The rows of a group lie close to one hidden flat surface of 9 dimensions, which passes through zero. Surfaces can cross.
(in the rows, 128 means zero)
Some rows, each with its group after it:
[134 158 109 130 111  97 175 109  97 159 189 129  77] : K_130
[119 143 137 181 154 170  79 138 129 154  86  17  78] : K_789
[143 210 105 130 110 124  88 166 136 155 116 163 166] : K_789
[194 145  75  79 121 120 173 154 191 105 165 141 133] : K_789
[140 143 137 134 143 125 116 121  96  78 142 119 146] : K_228
[100 135 118 132 101 105 117  78  95 151 140 143 109] : K_228
[119 100 131 162 123  95 128 126 134 122 150  98 165] : K_228
[ 82 120 145 109 134 107 100 140 113 130  76 133 144] : K_789
[120 116 145 117  70 113 128 141  67 141 188 136 124] : K_130
[159 161 137 181 105 145 141 196 103 108 169 102 137] : K_130
[170 151  95 110 148 132 154 143 177 110 137 105 119] : K_789
[106  86 135 104 149 120  55 109 135 144  97 104 135] : K_922
[146  53 111  92  99 164 112 131 125  89 136 154  61] : K_484
[150 143 143 115 124 143 149 131 122 110 140 146 146] : K_484
[154 134 131 156  75 168 144 153 169 124 143 125 159] : K_130
[ 89  68 163  99 113  97 103 156 135 193 124 138 172] : K_922
[128 116 150 133  62 172 152 151  94 123 156 124  83] : K_484
[135 123 130 189 122 130 139 174  96 102 139 198 122] : K_228
[108 137 102  93 111 122  90 162 168 146  66  65 116] : K_789
[168 168 106 110 121 148 150  76 146 131 168 160 126] : K_922
[123 146 105 167 145 101 142 123 164 189 126 150 136] : K_484
[110 113 121 123 112  81  78 132 100 133 146 158 159] : K_789
[125 134 137  96 124 121 148 124 129 101 119 115 149] : K_789
[133 159 128  92 111 127 177 133 127  78 118 104 128] : K_484
[ 80  94  91 198 114  92 126 137 121 113  87 129  91] : K_130
[110 162  94 120 140  98 144 180 103 171  99 150  55] : K_228
[121 123 106 146 114 135 116 159 146 144 113 107  92] : K_130
[145 144 128 131  70 146 190  78 129 125 187 160 131] : K_922
[136 149 163 120 166 206  64  74 115 128  84  98 109] : K_922
[104 125 108 156 185  77 111 139 131 144  90 144 134] : K_228
[ 78 149 146 184 108 129 186 133 136 209  98 136 117] : K_484
[ 93 114  99 119 105  80 129 111 151 156 112 170 147] : K_130
[124 160 120 138 137 103 109 148 103 157 137  84 120] : K_130
[126 128 133 101 107 131 113 124 126 120 122  92 139] : K_484
[137 105 107 134  98 143 135 149 166 126 120  82  98] : K_922
[107 156 115 134 166 109 148 137 148 131  78 110 126] : K_228
[121 141 180 136  77 163 207 159 114  89 141  91 153] : K_130
[102 110 147 140 139  98 133 174  84  96 106 157 135] : K_228
[155 110  97 141 125 117 144 159 176 127 144 105 130] : K_922
[108 133 139 123 100 108  97 167  87 153 134 101 127] : K_130
[115 108 117 121 149  75  58 105 121 183 154 139 158] : K_922
[143 133  80 133 160 116 117 201 109  85 109 141  63] : K_484
[136 113 139 150 182 137 104 105  95  92 115 112  86] : K_130
[152 167 123  71 105 172 124 169 161 123 105 138 142] : K_789
[154 178  88 135 115  62 132 146 128 154 194 157 173] : K_484
[121 161 120 120 117 114 158 135 123 132 130 117 106] : K_228
[126 151 127 124 151 102 119 104 105 143 144 154 137] : K_922
[154 157 124 129 188 141  68 105  98 111 122 144 118] : K_228
[ 86 172 122 123  87  83 169 102  65 149 153 160 104] : K_922
[ 99 136 133 168  84 160 170 100 148 139 106 192 133] : K_228
[130 119 149 127 143 155 144 126 146  89  96 119 145] : K_922
[ 85 100  98 136 154  81 160  78 171 143  87 150 127] : K_484
[107 137 161 146 101 161 112 148  77 131 118 108 103] : K_789
[133 112  90 147 131  67 139 130 111 133 171 209 125] : K_484
[136 171 105 153 137 103 149 137 134 118 135  72 117] : K_789

New rows, each followed by its group:
[122 111 166 132 128 156 117 173 106 130 113 130 132] : K_922
[154 174 152 118  97 170 174 160 121 122 142 110 128] : K_484
[150 135 110 175 141 139 138 102 186 153 134 166 159] : K_228
[156 192 144 127 116 164 146 136 112 104 146 116 149] : K_789
[160 146 134 145 131 161  78 142 108 118 148 101 130] : K_789
[124 143 116 134 116  99 166 116 113 141 162 188 128] : K_228
[145  91 136 116 196  89 105 128 152  91 129 164 205] : K_922
[124  50 130 123 120 179  89  68 187 131  94 123 128] : K_130
[ 89 124 145  84  91  99 120  98  73 162 146 175 127] : K_922
[124 179 142  99  74 123 181 185 112 155 150 146 144] : K_484
[122 175 131 154 153 145 152 158 130 147  90 152 107] : K_789
[116 116 123 146 103 149  88 126  82 150 137 156  82] : K_228
[127 136 141 111 147 137 180  66 144 121 126  92 118] : K_130
[147 136 145 154 135 155 163  95 129 139 163 163 130] : K_789
[117 123 150 116 121 132 103 102  95  96 130 106 139] : K_228
[134 106 133 106 133 117  83  92  92 148 167 133 116] : K_130
[103 147 114 106  99  99 107 193  73 174 134 108  78] : K_130
[108 183 102 141  98 118 169  87 137 138 125 101 113] : K_228
[119 159 120  90 138 105 105 170 105 160 107 111 111] : K_130
[148 125  97 144 180 108 107 149 165 106 112 106 144] : K_922
[138  97 145 173 101 136 143 124 144 108 157 144 171] : K_228
[105 127 107 197 130  93 142 124 118 123 127  96 114] : K_130
[156 116  75 166 147 134 121  71 167 155 157 130  74] : K_130
[122 104 139 114 137 167 197  67 174 109 105 153 121] : K_484
[155 178 116 134 114 124 120 174 100  92 144 106 129] : K_789
[106 148 105 117 124  88 156 136 166 175 108 136 140] : K_484
[104 133 133 214 149  87 142 173 107 142 114  93 128] : K_922
[131 135 105 154 145 145  82 140 163 185 102 146 112] : K_789
[141  96 144 142 161 184 207 118 159 115 109  52  48] : K_789
[134 144 133  86 127 139 104 177 106 147 118 134 108] : K_130
[127 147 133 124  98 170 148  79 161 119 113  99 149] : K_228
[171 151  97  44 103 119  87 150 181 155 159 117 178] : K_484
[119 124  98  87 153 100  87 121 107 159 124 171  88] : K_130
[161 175  96  89 121 139  73 122 195 167 125 161 201] : K_789
[ 94 125 112 187 100 103 106 179  83 180 130 176  80] : K_789
[164 158  58 111 119  90 141 133 155  97 159  85 104] : K_484
[151 157  81 132 108 124 128 154 183 167 132 163 129] : K_130
[104 151 141 146  89 144 111 129 122 179 115 133 127] : K_789
[137  82 115 121 115 127 111 121 145 110 147 122 140] : K_922
[ 75 173 143 121 125 108 163 117  81 129  89 136 107] : K_922
[134 139 136 137 133 124 127 117 106 137 156 110 122] : K_130
[116  98  80 115 169  57 142 124 168 118 109 120 132] : K_789
[157 149 150 117 175 174 187  91 178 113 114 190 166] : K_484
[144 135 165 124 131 162 148 119 121 103 142  98 150] : K_130
[117 142 101  17 134 111 113  58 146 103  90 158 131] : K_922
[116  79 127 162  86 156  72 125 185 148 103  78 164] : K_130
[123  77 150 129  85 133  93 108 141 209 166 116 150] : K_922
[ 94 103  98 123 116  86 164  76 155 135 119 128 119] : K_484
[ 94 126 186  92 115 198 173 108 133  90  48 115 130] : K_922
[123 158 113 110 102 124 102 120  85 164 149 140  82] : K_922
[175 103 115 163 124 158 106 198 141 140 165 133 106] : K_228
[153  94  91  99 113 162 149 180 169  30  96 105 101] : K_922
[161 120 132 114 115 160  93 121 118 124 163 100 117] : K_228
[139 162 107  81 121  97 104 184  95  44 130  68 149] : K_789
[124 164 129 136 188 122  45  69  88 167 122 124 129] : K_922
[110 104 142  84  83 148 170 122 145 123 120  63 106] : K_789
[108 159 157  69 102 137 185 126 136 102 100 143 165] : K_789
[107 133 101 123 130 100 141  99 106 167 140 108  55] : K_130
[ 96 151 157 108 118 145 145 142 117 129  78 144 143] : K_789
[ 92 177 120  95  87  93 156 133 135 132  98 104 163] : K_789
[ 86 145 167 104 159 102  91 163  76 182  96 157 135] : K_922
[156 181  96 168 136 164 112 111 153 150 120 103  87] : K_228
[105 128  73 151 143  66 146 144 156 154 105 148  96] : K_484
[103 165 104 105 182  57 110 112 150 158  96 128 171] : K_130
[112 134 160 136 134 144  84 135  72  93 108  91 128] : K_789
[104 131 179  89 127 172 130  92 161 140  74 134 165] : K_789
[140 109 152 113  94 166 116 107 139 103 139  73 150] : K_228
[134 115 126 162 100 113 158 176 119 106 158  94 134] : K_228
[ 91 166 119 137 102 116 127 156 118 161  89 124 121] : K_789
[184  82 136  72 128 193  87 140 167 114 138 131 125] : K_789
[ 99  91 151 153 139 157 131 108  91  73  93  87  75] : K_484
[120 107 122 133 147 107 153 120 129 120 131 193 121] : K_484
[136 156 156  77 125 181 189 116 140 138 118  91  89] : K_130
[124 114 150 145 116 141 131 149 134  87 114 133 176] : K_130
[162 188  95 112 120  91 187 178 103  72 176 169 125] : K_484
[179 147 107  95 139 143 132 217 120 101 149 199 107] : K_484
[121  53 147 125  73 170 111  87 170 128 130 143 159] : K_130
[147 184 141 137 166 138 162 173 113  98 125  99 128] : K_130
[110 158 111  93  81 117 146 159 143 127 108  86 125] : K_789
[104 125 189  54 148 149 157 117  44  96 127 118  78] : K_130
[178 127 151 150 107 188 108  92 145  84 166 102 170] : K_228
[153  73 102  87 106 136 128 147 187  97 136 123 140] : K_922
[138 105 133 119 153  89 142 190 117 106 144 117 144] : K_228
[133 110 120 142 180 125 150  88 147 104 117 180 130] : K_484
[108 148 156 170  91 145 123 176  45 124 142 145  99] : K_789
